The same things were measured in two ways. Each way mixes the same 10 hidden numbers, adds some noise and spreads widely along 5 directions of its own, which tell nothing about the thing.
Some things both ways: the first way, then the second way.
[17,-15,8,5,22,-5,-33,26,19,-5,-31,-5,15,-23,-22,-13,-18,11,-9]
[-11,-16,-22,14,-7,8,-9,-17,-7,0,0,-17,-2,-5,-5,3,4,7,10,4,0,9,-2,28,10]

[-21,-1,9,11,-26,8,13,19,10,12,-13,-9,0,12,4,8,3,10,21]
[-1,14,24,4,13,20,-10,11,-6,-21,12,1,-7,-14,-8,14,-7,-3,-2,5,-25,-16,12,-3,-18]

[-2,10,-17,14,13,-21,6,-15,13,18,8,-9,-19,-3,24,12,19,-2,16]
[-7,-8,-33,7,5,-12,7,-22,-10,0,-3,-8,13,5,14,9,-22,23,3,-9,5,3,-3,1,2]

[3,-14,-22,0,0,-10,-7,11,23,-20,-12,-7,17,-33,-6,7,-12,-38,-32]
[-23,-4,-14,-6,3,-9,23,0,15,8,-5,-2,-16,25,2,-1,2,-25,0,3,0,-7,2,10,7]

[-8,28,5,0,21,7,-5,-15,1,11,9,-11,-14,15,-1,1,9,19,15]
[-27,-23,-17,16,-4,-12,1,-18,-9,-14,-20,-14,-8,-5,2,-5,5,10,4,13,7,-22,-7,-8,8]

[-4,3,-6,11,-4,-4,4,9,16,-12,-4,-21,-1,-18,13,3,-4,-10,-4]
[5,12,-28,9,2,2,5,-4,-8,5,8,14,4,10,0,11,-11,10,-10,-20,-3,15,7,8,-19]

[-5,3,-16,2,-16,-23,26,14,24,-20,-20,-14,8,-20,11,-1,-22,-19,-2]
[-4,4,-9,8,-5,-2,3,5,5,7,3,4,12,-6,3,8,-10,7,9,-29,-15,7,-7,2,-22]

[4,-12,-8,5,5,-5,7,18,22,11,-12,-2,12,-2,-10,7,11,6,-10]
[0,3,-18,-15,26,2,11,1,14,13,17,1,13,17,10,12,-31,-13,-4,-15,-3,19,-4,12,1]

[-11,18,17,11,-1,7,-12,-3,-3,15,-2,-17,-22,24,-15,10,2,19,25]
[-12,9,9,2,19,16,1,0,-14,-7,6,-7,-6,-2,-1,15,-1,1,-7,20,1,-1,-4,13,-5]

[-20,26,23,9,17,3,-10,6,9,-14,10,-28,-3,-7,6,2,0,10,10]
[-13,-2,0,21,-15,-10,0,-5,-7,-15,-10,-17,-11,-10,5,1,12,13,15,11,-10,-31,4,-16,-10]

[13,1,-27,-16,15,-12,6,-19,0,19,6,18,-8,0,16,-10,13,-21,-10]
[-12,2,-21,29,-7,-12,1,-5,-1,-5,-1,-11,15,4,5,13,-10,15,9,-8,-10,-6,5,-8,-9]

[-5,2,14,-8,5,1,-13,17,9,-4,-11,-8,10,1,-21,-2,-3,10,-13]
[-20,-4,-13,15,0,-6,11,-2,2,4,-3,-11,3,2,10,0,-1,4,13,1,3,-10,-9,7,7]

[-13,-20,22,1,-1,8,-17,22,19,-5,-10,-12,21,-20,-22,6,1,14,-10]
[4,19,-9,27,-14,8,1,10,-4,-17,4,-10,-9,-6,5,6,12,16,5,1,-19,-22,5,1,-17]

[-17,-1,0,-20,-24,22,39,3,-13,10,-9,15,4,13,2,-18,17,2,-18]
[-7,10,-2,26,-15,17,-6,2,4,-8,4,-28,1,-2,7,7,23,-4,2,4,-20,-12,6,-12,-10]

[0,1,17,-1,14,3,-15,11,-4,18,5,15,17,-11,-5,2,17,12,-8]
[-1,20,0,-15,6,-1,15,13,15,2,7,-3,4,5,12,12,-21,6,17,-8,-22,-13,3,-5,-5]

[-8,8,1,17,-2,29,9,0,-3,6,-5,-4,-25,17,-23,-6,0,-8,16]
[-16,-10,-6,14,-17,4,5,-8,3,-1,-3,-10,-13,-6,6,-13,13,-5,18,-3,-10,-21,10,6,14]

[11,11,-15,-1,14,-1,-7,-16,4,1,6,-8,-6,-5,-14,6,-8,-7,-6]
[-10,11,0,-15,0,-5,13,13,13,10,-5,-7,-8,6,3,6,9,-5,16,-10,-14,1,-11,-5,-26]

[9,-17,-15,18,-4,9,9,23,20,5,-31,-1,9,-13,-18,0,2,8,-15]
[-2,-12,-28,-18,-3,19,2,-15,10,15,3,-16,-7,11,4,-6,10,-11,4,-4,0,18,0,16,14]

[8,6,-23,-4,10,-43,5,-7,5,-1,1,0,4,-33,33,-2,1,-25,-15]
[-22,-9,-9,-3,-11,-23,13,-18,4,8,-13,-32,10,5,23,8,-2,13,30,-7,-9,-7,-8,-9,-6]

[-2,-1,-16,16,-15,-8,-8,0,11,-1,5,-20,-16,-6,20,19,2,-35,2]
[7,14,-11,7,-10,0,0,3,-1,2,7,-27,-9,1,7,3,23,16,33,9,-12,-8,7,-1,-18]

[-12,-14,-2,-12,7,3,-6,-12,8,18,-10,6,0,5,-21,3,16,7,-8]
[-9,31,14,14,5,4,6,24,7,-18,6,-13,-3,7,-2,26,-3,-1,3,8,-29,-17,5,-3,-26]

[7,1,-21,-13,-17,7,14,1,-23,30,-10,22,-2,20,-4,-6,14,-14,-23]
[-24,-3,4,-10,8,-9,20,-10,3,8,-2,4,-2,12,12,2,-19,-13,4,-8,-3,-12,8,2,10]

[16,15,-4,-1,12,-5,-8,-22,3,26,4,1,-20,21,1,6,16,25,13]
[-3,10,-27,19,6,19,-14,-2,-20,2,-1,-23,17,-7,3,14,14,27,2,17,11,16,-16,-1,-6]

[-9,0,-2,7,16,10,-4,-10,5,25,-2,1,-20,19,-26,5,15,2,16]
[-10,17,19,0,18,13,6,11,6,-15,14,-8,-8,10,-6,22,-13,-19,-11,18,-20,-8,10,9,-8]

[13,-3,-25,15,16,4,-11,-3,18,13,1,-1,-11,2,-5,11,11,-22,-2]
[-24,-10,1,-1,-4,-17,11,-7,8,-2,-8,-9,-13,7,6,-9,-1,-7,30,4,-10,-31,15,-12,10]

Other things, the second way, with their names:
j547: [-5,6,13,3,-2,-3,-2,16,21,-17,2,-21,-9,-2,-6,12,5,-10,14,10,-30,-19,1,-14,-20]
j768: [-25,-10,-10,8,13,16,10,-9,-8,-2,-5,-4,1,-8,14,-5,-5,2,-11,9,11,-13,-16,9,25]
j645: [14,13,-26,8,5,11,6,10,11,6,15,-7,5,7,5,10,2,-1,-13,3,0,14,-13,6,-10]
j456: [-14,14,16,13,3,19,-1,5,-11,-14,-1,-12,-13,-4,1,6,20,-3,-7,18,-10,-19,4,-5,-14]
j467: [1,21,5,-8,-5,4,4,4,0,7,6,-9,4,0,2,20,-3,9,17,-11,-20,10,4,5,-27]
j585: [-38,-10,8,-3,6,-6,13,-10,-2,-2,-11,5,0,0,2,4,-23,-8,6,-12,-8,-14,3,13,11]
j578: [-9,17,12,17,-22,-1,3,0,3,-17,-4,-35,-11,1,8,17,20,2,8,24,-24,-29,10,-19,-16]
j312: [-25,-5,1,-4,19,8,1,-9,-8,-1,0,4,4,-1,1,5,-22,1,8,3,0,-7,10,8,17]
j453: [-20,4,-16,5,16,-3,18,-16,-21,9,-1,7,8,6,14,7,-19,13,-6,8,20,-2,-1,8,15]
j791: [10,6,-22,22,-11,19,-8,-7,-5,-10,10,-13,7,-2,8,12,5,10,-18,-25,-22,10,3,2,-28]
j254: [-17,-9,-17,10,10,-8,10,-13,-5,-3,-5,-6,8,3,8,10,-16,2,-12,11,11,-1,-15,3,8]
j195: [-8,4,-3,11,-5,10,-8,-14,-19,0,2,-12,-2,-1,-2,8,12,9,8,-2,-6,7,14,6,-16]
j400: [-30,-6,7,8,4,-11,10,-11,-1,-4,-4,0,-2,9,10,-3,-12,-10,11,-11,-11,-26,20,-12,3]
j803: [-18,1,-6,3,1,-5,6,5,9,15,1,-19,2,7,7,-1,10,-3,35,-1,-5,-2,0,8,1]
j789: [1,-5,-32,40,2,17,-14,-10,-20,-18,6,1,-6,-3,-10,1,11,8,-26,4,8,4,5,8,-9]
j802: [-28,-8,-18,4,-2,-8,6,-2,8,12,-11,-13,14,6,4,7,-6,2,18,-17,-5,8,-11,12,1]
j996: [-2,-10,-19,1,9,-22,15,-7,9,21,11,-1,18,5,20,-1,-20,2,16,-33,0,12,-12,-2,-14]
j345: [-11,-10,-6,8,-4,-15,3,-15,0,5,3,-15,7,0,13,0,-8,6,26,-14,-11,-8,9,-8,-7]
j354: [-9,7,-5,12,-4,9,-11,9,6,-9,-4,-19,4,-4,-3,10,11,4,10,-2,-21,-5,-2,-12,-19]
j860: [-14,18,11,30,-13,5,-2,11,-8,-26,-11,-17,-14,-10,4,2,25,11,6,18,-18,-45,7,-30,-16]
j427: [-7,-3,-21,15,19,13,5,-7,-3,3,15,-12,12,7,2,19,-14,-5,-23,13,12,26,-18,40,8]
j871: [5,-15,-50,22,3,-7,3,-19,-14,0,3,-1,-5,5,3,-6,1,17,-8,0,22,9,-8,13,2]
j315: [-16,-1,-18,9,2,-11,4,6,0,0,-9,-3,-2,0,4,-7,2,13,28,-10,-3,-16,-4,-5,-7]
j995: [-2,-6,-47,15,-15,-5,3,-19,2,-5,-3,-27,8,10,9,15,-7,22,6,5,0,6,-5,17,10]
j870: [-25,-8,-4,7,3,-27,11,0,10,2,-9,-7,3,9,11,-6,-7,-3,29,-15,-11,-22,3,-19,-7]
j341: [-12,-4,-10,9,8,1,6,-18,-16,-4,-1,2,5,2,11,6,-12,6,-18,-12,0,-1,1,-8,-9]
j232: [-20,2,2,6,20,-11,11,6,4,-14,2,0,-2,9,-1,15,-24,-3,3,-1,-11,-14,0,12,-7]
j349: [12,-1,-3,12,-14,-2,-3,-8,7,4,18,-19,3,-3,8,6,1,0,19,-18,-26,2,13,-1,-23]
j788: [-32,-2,-14,18,14,0,9,-11,-12,-6,-4,5,4,11,1,9,-21,-1,-9,11,11,-12,13,7,23]
j94: [7,-10,-24,1,-12,-2,2,-3,16,-2,1,-13,-8,-3,-10,7,0,-1,3,4,-9,7,-12,18,-3]
j265: [7,14,-6,12,-9,7,1,-2,-4,-6,6,-9,7,-8,16,10,0,17,3,-25,-24,-5,2,-11,-32]
j630: [-25,0,-1,16,8,0,6,-8,-16,-19,-9,2,-10,2,4,3,-5,3,-7,4,-5,-25,7,-3,-2]
j714: [-19,13,24,-3,9,4,6,5,-6,-10,-2,-5,-6,-4,2,15,-5,-2,3,7,-16,-15,3,-1,-16]
j875: [5,-14,-41,5,-5,3,12,-20,5,10,9,-11,1,6,8,3,-9,3,-6,4,11,14,-10,29,20]
j539: [-16,13,6,2,12,8,3,-8,-14,0,7,-4,7,8,5,19,-12,2,-2,-3,-8,4,13,4,-10]
j951: [-43,-17,-9,11,7,-7,8,-2,-8,8,-22,7,-2,-6,-1,-14,0,2,18,4,17,-18,-9,4,24]
j334: [-3,23,-10,15,-8,26,-4,-6,-22,-14,0,-9,-7,5,3,13,19,15,-16,1,-13,-3,15,-4,-23]
j807: [3,2,-24,12,-17,-2,5,-4,3,3,-2,-12,0,-3,9,2,10,12,3,-11,-7,-2,-8,-5,-15]
j376: [-16,6,-1,-15,2,-5,12,0,9,28,4,-10,17,8,21,0,-6,0,38,-32,-15,6,4,-5,-8]
j536: [-17,-4,-24,19,-15,5,3,-13,-7,-4,-10,-24,2,-5,5,11,9,18,4,1,-3,4,-12,26,1]
j324: [-3,-9,-18,-6,18,2,6,-3,18,-2,11,-14,-2,15,3,8,-15,-16,-7,7,-5,3,-4,10,8]
j602: [-34,11,11,-2,6,-17,15,-6,-5,5,-8,-15,-1,24,5,16,1,-7,17,8,-6,-8,16,-12,-11]
j157: [-7,1,-5,4,6,3,-3,5,5,5,5,-9,2,-7,0,2,-3,3,22,6,-4,-4,-2,3,4]
j903: [-10,0,-34,15,-21,1,3,-10,8,7,-2,-26,6,8,4,8,1,13,26,7,-5,0,9,20,21]
j730: [-13,10,-2,-2,17,-4,10,17,10,2,5,-1,-2,13,5,3,-6,-7,15,-12,-12,-5,-2,3,-15]
j448: [-24,-9,1,-4,15,10,8,-7,-3,6,1,-11,-10,6,6,-4,4,-15,2,15,8,-7,1,12,18]
j402: [-21,-13,-23,-2,-5,-8,2,-11,2,-4,-14,-5,-9,10,-7,-1,-3,0,14,-11,-9,-4,8,5,-2]
j111: [-16,5,-25,-2,13,8,14,5,5,16,1,15,7,14,3,1,-13,-9,-7,-21,4,15,-4,19,7]
j370: [-16,2,-14,33,-17,-8,1,0,6,-2,-3,-21,8,-4,15,-7,6,13,37,-5,-16,-30,15,-18,6]
j168: [-25,-5,-12,8,0,-2,7,-24,-22,7,-11,-14,5,4,16,3,7,9,-3,10,15,-2,-4,-10,4]
j800: [-12,17,16,-3,-4,6,9,2,-8,-5,-4,-8,-3,-9,8,18,-5,13,9,-3,-19,-13,-2,4,-18]
j812: [-15,-6,-16,17,15,-1,-2,-15,-8,-10,3,-15,10,9,5,15,-15,2,-9,13,3,-1,2,-1,6]
j609: [-13,-4,5,19,-5,-4,7,-13,-5,-9,4,-13,1,-5,16,4,-9,4,8,-4,-15,-23,8,-5,-2]
j364: [-19,-6,3,-24,-2,-20,21,10,24,7,-15,-3,-2,-8,13,-3,-17,2,33,-26,-22,-21,-21,-7,-9]
j97: [-11,-16,-23,-2,13,-6,14,-7,8,1,1,9,-7,9,-1,-4,-19,-11,-9,-4,6,0,-6,17,12]
j464: [-20,1,-11,-9,13,-15,24,-11,-1,11,-1,4,5,23,13,12,-21,-6,-6,-15,2,9,-1,8,-9]
j178: [-18,-6,-2,-2,27,13,-9,3,-2,-8,6,-2,-6,6,-19,11,-10,-13,-1,12,-2,10,5,21,3]
j293: [5,-5,-48,30,-4,5,-5,-9,-2,5,12,-8,12,7,-1,3,-5,10,4,0,8,14,6,15,13]
j115: [-17,4,9,-7,12,-4,5,-2,3,5,6,-4,6,12,-1,17,-12,-12,7,-17,-17,10,8,4,-21]
j570: [0,-5,-23,9,-11,15,-7,-10,0,-4,0,-18,-13,3,-1,-5,21,-1,2,11,-3,-6,9,-4,5]
j742: [-19,-7,-17,16,-21,0,2,-8,9,-3,-11,-16,-2,1,0,0,4,1,17,-1,-13,-14,8,8,14]
j970: [-2,8,-1,-14,-4,1,11,1,16,5,5,-26,-1,8,10,13,0,-2,18,-2,-21,1,-4,5,-11]

Some of these things the first way, each followed by its name:
[-15,13,-1,16,-12,10,16,-17,6,5,10,-19,-29,13,-6,13,3,-6,28] => j456
[-4,-2,6,-7,-16,15,3,28,-2,-5,-6,5,25,-16,19,-9,5,-6,-25] => j570
[-16,31,23,-9,5,16,2,5,-12,-4,21,-8,3,11,-6,-4,1,3,0] => j645
[-7,18,-5,-1,13,17,-9,-18,-8,18,-14,-13,-33,34,-11,-2,31,27,-20] => j602
[-27,9,17,4,-18,7,34,8,2,-1,2,-17,0,-4,11,-2,9,18,8] => j265
[20,-5,-49,6,-7,-24,9,-13,2,24,-25,11,-20,3,3,5,-3,-26,-4] => j467
[-10,-10,8,-18,-9,3,10,20,14,-3,-23,3,31,-13,4,-10,5,23,-24] => j354
[-8,-14,16,-13,-10,2,-11,13,3,0,1,-1,25,-25,9,-1,3,3,-16] => j630
[-11,14,-4,-4,-2,14,2,0,-5,10,3,-1,-6,19,-10,1,-2,-14,6] => j97
[-14,4,-29,-11,-12,-6,13,10,2,15,-41,5,6,21,-17,1,-11,-10,-11] => j94
[-16,7,-10,15,29,-4,1,-23,9,26,-12,-3,-29,11,-10,2,28,16,16] => j995
[0,28,9,-11,6,11,10,7,-11,3,18,-19,-4,26,-5,-8,2,7,-6] => j996
[-9,18,10,17,-4,18,-1,-3,0,6,9,-16,-28,20,-10,5,4,-5,23] => j448
[4,17,21,21,22,11,-20,9,6,-14,0,-31,-19,-11,0,-12,-5,18,9] => j195
[-29,3,3,-13,-12,-1,13,18,13,-5,-11,-6,22,-3,11,1,3,-5,-11] => j547
[6,4,-7,-18,4,-7,-4,0,-13,4,0,1,7,-10,4,-9,2,-9,-31] => j464
[-22,10,15,-25,-15,11,10,7,-12,-1,-29,4,4,13,-3,-23,2,24,-21] => j802
[5,0,13,-13,1,12,-27,4,2,0,10,-3,14,-8,3,1,0,1,-10] => j315
[-17,27,24,12,18,11,-10,17,-7,-1,-5,-16,-9,11,-21,-7,-2,10,8] => j875
[-9,22,10,1,3,3,-16,5,0,-12,25,-30,-3,-3,20,7,-7,-18,3] => j871
[-8,4,-8,5,0,2,20,-4,-1,24,-1,-1,-18,20,-8,0,14,-2,12] => j609
[24,3,-14,2,30,7,-6,-3,-2,26,6,3,-13,14,-12,-9,15,6,-6] => j345
[1,4,-19,6,-2,4,21,11,0,7,-3,-10,-13,8,5,-10,-1,-25,-2] => j349
[-3,24,3,15,22,10,0,-24,-8,15,2,2,-39,15,-16,-11,0,3,35] => j585
[21,-23,-30,13,0,-12,6,-23,10,10,12,7,-8,-43,21,5,7,-29,-1] => j334
[14,7,-5,17,13,4,-11,-11,1,29,4,11,-25,12,1,1,13,-3,28] => j312
[21,-18,-29,-7,10,1,-12,-8,4,14,-11,18,6,-21,9,-9,3,-16,-19] => j402
[-4,-6,24,10,14,10,-34,26,27,-10,-18,-21,9,-7,-13,-2,-9,19,7] => j178
[12,-9,-11,-4,4,6,-4,1,15,-2,12,-8,5,-13,6,-3,-10,-22,-1] => j789
[20,-17,-23,-20,-1,16,7,-6,-8,36,1,38,0,16,-1,-13,29,-16,-24] => j370
[9,-3,-6,-4,12,2,-6,-19,6,12,25,7,0,-12,-2,9,10,-12,4] => j860
